There are 8 hidden switches. A switch that is on adds its own fixed numbers to the row, and there is some noise. The rows also spread widely along 11 directions, which tell nothing about the answers.
In the rows, 128 means zero.
Some rows, each with its switches (1 for on, 0 for off) after it:
[168 151 100 149  98 163 133 185 119 115  98 120 162 134 138  89 117 132
 176 144 108 128 151 147 173  46 157 138  99  90 117 124 139 186]	1 1 1 0 1 1 0 0
[128 133 164 132 116 126 108 189 135 147 140 207 110 168 121 112 175 122
 127  95 116  87  85 110 127 126 159 158 140 103 139 123 136 112]	1 1 0 1 1 0 0 0
[142 159 117 114  73 109 163 172 134 163 119 177  91 104 136 100  95  75
 114 150 155 123 136 120 192  75 113 164 122  56 166 125 131 147]	1 0 1 0 1 0 0 0
[105 108 133 172 101 135  98 201 167  80 157 147 180 156 139  96 162 144
 183 125 125 133  96 110 122 142 143 130 136 137  91 152 144 132]	0 0 1 1 0 0 0 0
[162 122 159 169  90 137 139 173 131  95 116 162 114 154 118 115 179  95
 136  88 110  85 116 121 115 143 154 152 155 140 128  95 164 127]	1 0 1 0 1 1 1 1
[167 131 167 135 135 143 111 147 105 154  93 176 115 161 109 102 175 167
 138  86 105  90 109 158 109  73 194 153 105 140 135 160 125 137]	1 1 1 0 1 1 0 0
[ 63  72 161 121  99 122 115 158 138 114 185 204 116 151 100 124 154 120
 135 108 125 126  64  92 138 188  75 104 139  91  99 140 125 116]	1 0 0 1 1 1 0 1
[174 110 155 137 104 106 160 103  75 185 125 132  84 130 208 125 114  97
 145 109 101 101 102 124 110 180 144 120 118 133 179 135 165  61]	1 1 0 1 1 1 0 0
[101 130 119 171  94 167 146 199 112 156 122 147 140 133 219  99  93 104
 208 139  70 105 103 105 116 165 119 131 117 108  85  75 173 136]	0 1 0 1 1 0 0 1
[114 117 193  90 130 100 154 106 104 151 135 200  53 134 115 117 142  60
 136 102  62  79  94 116 115 177 108  93 124  89 138 175 144 109]	1 0 1 1 1 1 1 0
[108 107 133 151  68 110 140 199 123 161 127 153 132 141 196  92 140  99
 192 145 104 154  95 114 138 146 133 165 110 111  83 116 153 144]	0 1 1 1 1 1 0 0
[170 136 108 157  55  72 163 158 132 115 132 132 136  87 132 112 124 119
 149 128 167 141 121 114 171  99 136 133 123 101 165 191 134 111]	1 0 1 1 1 1 0 0
[162 148 162 142 127 120 140 143 125 114 125 160  87 130 136 110 143  89
 137  84 106  74  93 136 114 136 150 114 139 125 172 161 154 104]	0 1 1 1 0 1 1 1
[126 140 136 150  88 129 159 170 110 127 125 157  98  92 166  97 119 116
 171 107 113  70 108 124 101 121 131 131  83 125 134 131 158 112]	1 0 0 0 1 1 1 1
[125  91 177 152 108 105 130 154 129 120 133 179 160 185 100 133 165  99
 150 119  91 136 107  83 147 204 127 124 197 104  98 132 140 132]	1 0 1 1 1 0 0 1
[149 122 115 173  80 130 192 111  78 154  95 140 110  92 158 126 102 119
 208 101  65 103 111 136 106 128 138  96  75 113 114 166 167 125]	1 1 0 1 1 1 0 0
[148 101 182 115 133 118 170  87  66 177 111 123 105 149 198 113  92  76
 152 141  63 107 134 122 123 196 128  98 128 121 146 114 160 105]	1 0 0 0 1 1 1 1
[131 110 126 174  83 130 139 167 121 149 117 159 157 152 125 133 122 121
 149 130 125 156 104 112 162 138 134 144 179  96 109 117 139 151]	0 1 1 1 1 0 0 0
[139  78 190 132 105  67 123 125 119 145 141 183 124 162 101 134 182 120
 117 100 128 129  96  95 124 186 142 136 169 125 135 177 126  89]	1 0 1 0 1 1 0 0
[ 93  88 133 178  81 148 132 183 127 102 130 150 155 140 155 105 144 122
 195 114  92 126 102 103 103 167 113 133 119 137  67 112 165 151]	1 0 1 0 0 1 0 1
[128 103 160 110 103  97 135 135 158 110 160 174  67 123 118  81 170 103
 149 101 135 104  93 161 125 120 125 119  64 122 140 186 132  94]	0 0 1 0 1 1 0 1
[171 162 198  97 165 123 162 101 108 161  91 177  41 144 124 101 133  65
 129  98  64  64 122 161 126 125 157 105 123 100 172 161 137 129]	0 0 1 1 1 1 1 1
[101  92 180 124 107 107 191  95  83 219  83 163 112 155 154 109  93  79
 139 151 107 177 123 146 156 149 126 150 127 107 104 119 128 182]	0 0 1 0 0 0 1 1
[ 95 121 142  89 131 156  93 185 120 135 157 158 118 147 185  70 124 106
 181 151  69  96 104 118 130 134 105 116  80  91 105 133 147 129]	1 1 1 0 1 1 0 0

New rows, each followed by its switches (1 for on, 0 for off):
[103 100 122 139 101 156 151 123  78 137 125 116 135 104 179  87  88 141
 196 127  98 126 103 154 109 118 109  98  49 139 109 158 153 144]	1 1 1 0 0 1 1 1
[153 146 151 151 118 108 127 191 145  94  99 169 195 168  72 118 163 119
 164 138  80 125 151  88 178 106 174 127 177  59  93 150 126 187]	1 0 0 0 1 1 0 0
[ 99 100 140 139 109 155 141 117  98 160 127 174 115 133 121 126 109 142
 147 116 109 122  98 129 127 143 108 110 126 111 114 148 133 133]	1 0 1 1 1 0 0 0
[138 113 187  98 129  82 113 141 154 101 169 175 104 164  88 113 171  80
 103 121 132 125  98 118 170 155 129 106 170  89 157 179 117 110]	0 0 1 1 1 1 1 0
[147 120 165 105 103  66 167 116 114 164 129 187 102 144 109 118 143  80
 142 122 102 131 108 118 167 136 142 119 119  66 152 186 129 116]	1 1 0 1 1 0 0 0
[115 129 146  93 119 120  78 212 184  94 174 169 124 157 126  68 168 120
 130 145 156 123 105 133 172  88 132 146 110  94 132 150 114 132]	0 0 1 0 1 1 0 0
[139 123 182 116 117 138 111 165 123 133 141 207  64 167 108 119 183  83
  92  84 110  70  87 120 118 141 137 155 153 109 154 104 147 112]	1 1 1 0 1 1 1 0
[141 121 158 145  99  88 152 156 107 172 101 163 159 146 134 117 114 115
 140 145 126 138 134  93 163 146 141 153 173  97 131 139 128 137]	1 0 1 0 1 0 0 1
[137  87 171 115 138 170 137  92 117 126 141 164  74 180 119 121 132  60
 124 111  64  95 122 139 132 189  93  90 142 102 134  92 160 119]	1 0 1 0 1 0 0 1
[134 130 110 151  84 133 137 172 134 155 128 140 148 118 149 103  86 145
 117 151 198 153 125 138 186  83 122 159 141 105 155 116 118 139]	0 0 1 0 1 0 0 1
[114 135 146 180  67 114 173 179 129 141 107 190  93 109 139 110 152 101
 175  97 107  93  94 122  94 133 151 162 114 132  99 138 158 130]	0 0 1 1 1 0 1 0
[152 144 158 116 129  94 142 143 109 150 134 161 112 132 162 111 113  87
 142 117 102  97 103  98 143 156 130 109 140  87 176 167 145 101]	1 1 0 1 0 1 0 1
[ 95  95 164 114 105  82 146 132 138 159 138 176 119 144 133  88 141 105
 162 138 119 155 104 133 141 136 131 134  92 107 108 190 123 136]	0 0 1 0 0 0 0 0
[117 131 159 111 112 104 117 196 146 115 145 186 128 158 127  90 157  68
 153 131  95 114 105  92 158 143 116 141 138  69 117 143 142 149]	1 1 1 0 0 1 0 1
[153 139 136 155 105  92 145 151 121 140 111 147 136 120 145 103 130 127
 175 115 116 129 106 130 136 107 165 129 116 114 140 200 136 130]	0 1 1 1 0 1 0 0
[184 125 173 162  92  73 150 165 136 127  99 141 138 158 137  92 208 136
 162 107 132 139 120 158 131  86 234 171 103 162 126 162 131 133]	0 0 0 1 1 1 1 0
[160 136 149 172  88  93 150 165 114 140 104 164 124 114 137 112 153 140
 160  94 130  99 105 117 113 124 166 150 131 140 142 167 142 108]	1 0 1 1 1 1 0 1
[ 79  83 149 166  90 145 176 106  78 222 104 183  93 125 163 147  80 131
 116 104 147 155  75 129 125 163  97 143 150 120 123  94 131 149]	0 0 0 1 0 1 0 1
[147 161 133 151 105 126 117 219 140 111 113 148 152 141 168  85 151 111
 174 133 105 107 124 106 137 102 165 160 133 116 125 137 151 154]	1 0 1 1 0 1 0 0
[142 151 138 147 108 125 134 188 129 125 114 160 158 140 104 111 131 141
 135 124 148 134 106 133 183  73 159 137 150  84 130 137 112 170]	0 1 0 1 1 1 1 1
[ 76  98 160  93 121 141 104 177 162  82 188 181  95 163 151  79 168  62
 171 126  66  93  94 109 116 173  93 104  81  90  95 128 160 122]	1 0 0 0 0 1 0 0
[120  82 147 136 132 137  94 142 135  96 173 126 159 165 158  90 148 140
 199 131  78 112  99 127 102 176 131  82  99 141  98 174 151  86]	0 1 1 0 1 0 0 0
[106 111 161 145  99 105  99 234 153 113 129 170 191 182 136  86 183 122
 162 142 127 154 112  88 156 133 152 182 156 113  81 119 129 174]	1 0 1 0 0 1 0 1
[114 137 166 159  85  70 144 194 128 108 123 195 135 113 105 115 177 111
 184  99  87  85  91  75 102 158 152 134 142 109  98 195 146 120]	1 0 1 1 1 1 1 0
[ 98 121 124 149  86 115 160 153 117 129 126 188 133 102 101 118 113 123
 168 107 116 119  95 109 142 113 108 111 101  74 112 172 133 153]	1 1 0 0 0 1 0 1
[ 75  81 167 119  82  81 137 171 146 141 169 193 122 163 151 103 165  79
 154 134 117 149  81  88 142 186 112 148 120 100 101 139 142 119]	1 0 0 1 0 0 0 0
[159 145 175 151 161 118 131 130 108 152  96 164 144 149 113 129 128 155
 146 103  97  92 116 120 126 135 175 101 173 111 144 176 117 124]	0 0 0 1 1 1 0 1
[139 139 147 152  85  81 155 197 112 130 129 148 176 139 168 110 121  83
 183 148  92 121 118  67 155 176 141 133 164  86 119 131 158 124]	1 1 0 1 1 0 1 1
[178 146 154  94 142 140 118 130 120 123 132 124  87 136 161  76 132 117
 104 120 144  90 131 172 139  71 161 130  85 141 203 154 137 113]	1 0 1 0 0 1 1 0
[139 148 112 171  29  61 178 210 112 149 114 148 152  83 171  93 127 112
 193 138 143 137 109  99 142  98 158 180 100 114 123 167 154 127]	1 1 1 1 1 0 1 0
[187 138 162 171 104 102 153 125  89 191  88 130 116 124 177 115 126 163
 121 104 166 114 115 155 109 103 207 170 138 184 186 154 135  89]	0 0 1 1 1 0 1 0
[134 121 177 107 139 153 145  99  96 167 115 168  70 153 142 114 115  87
 100 112 101  91 119 147 122 134 129 128 127 119 167 118 147 129]	1 0 1 0 0 0 1 0
[147 154 122 103  76 107 147 170 148 108 156 150  73  96 144  86 123  72
 103 129 182 119 111 142 180  69 116 147  93  90 200 151 140 127]	1 0 1 1 0 1 1 0
[185 107 182 153 152 119  97 131 109 122 111 134 180 195 113 132 167 151
 131 114  93 114 134 104 126 167 184 116 203 141 137 153 132 114]	1 0 1 0 1 1 0 0
[ 90  89 169 117  87 101 159 144 137 127 154 207  75 143 111 114 166  65
 159 104  86 116  84 111 134 177  95 115 103  81  97 141 144 126]	1 0 0 1 1 1 0 1
[114 102 143 113 105 161 128 146 139 103 159 176  60 149 142  99 154  49
 151 101  70  88  93 133 114 156  90 111  90  95 120 114 174 125]	1 1 1 0 0 1 0 0
[118  99 138 149  71 118 150 155 143  89 153 150 125 135 120  97 157 103
 149 112 148 141  97 139 144 125 120 137 102 132 127 142 148 136]	1 0 1 1 0 0 1 1
[140 148 115 146  72 131 176 181 113 136 114 116 137 106 206  70 101 107
 192 155 121 123 135 143 153  87 148 148  61 123 129 113 157 146]	1 0 0 1 1 0 1 1
[138 139 124 180  58 116 152 224 153  98 108 185 162 152  90 109 175  86
 183 116  99 133 114  99 169 111 149 166 152  76  76 114 150 184]	1 1 1 1 1 0 0 1
[119  84 181 140 106 109 140 135  95 190 112 174 134 183 148 124 151 112
 144 132  96 150 105 108 131 181 147 156 162 126 102 119 136 134]	1 0 1 1 1 0 0 0
[139 127 159 119 147 167 126 125 118 156 131 164  68 155 160 118 115  99
 114 114 100  89 107 141 131 143 127 109 141 105 159 101 141 115]	0 0 0 1 1 1 0 0
[192 106 150 173 118 149 108 145 115 103 108 134 169 180  94 127 173 163
 134  91 125 122 122 140 138 116 179 130 165 146 133 130 135 132]	1 1 1 0 1 1 0 1
[151 110 149 164 122 128 125 116  95 141 112 155 159 139  86 147 119 181
 114  96 152 129 102 118 147 133 139 109 188 124 154 170 112 122]	1 0 1 1 1 1 0 1
[165 130 171  90 134 135 147 114 111 193 113 151  38 160 193  87 127  66
 115 132 106 121 122 178 150 115 147 148 100 116 173 108 140 122]	0 0 1 1 1 1 0 0
[103  94 150 145  96 122 129 167 114 138 133 163 148 146 143 115 130 118
 159 133 109 131 106  95 137 172 106 131 151 107  95 121 142 136]	1 0 1 0 1 1 0 1
[109 113 169  93 134 129 146 103  88 202 126 180  69 139 164 114 103 107
 110 120 120 123  95 136 138 133 118 128 110 101 166 140 127 125]	1 0 0 1 0 1 0 0
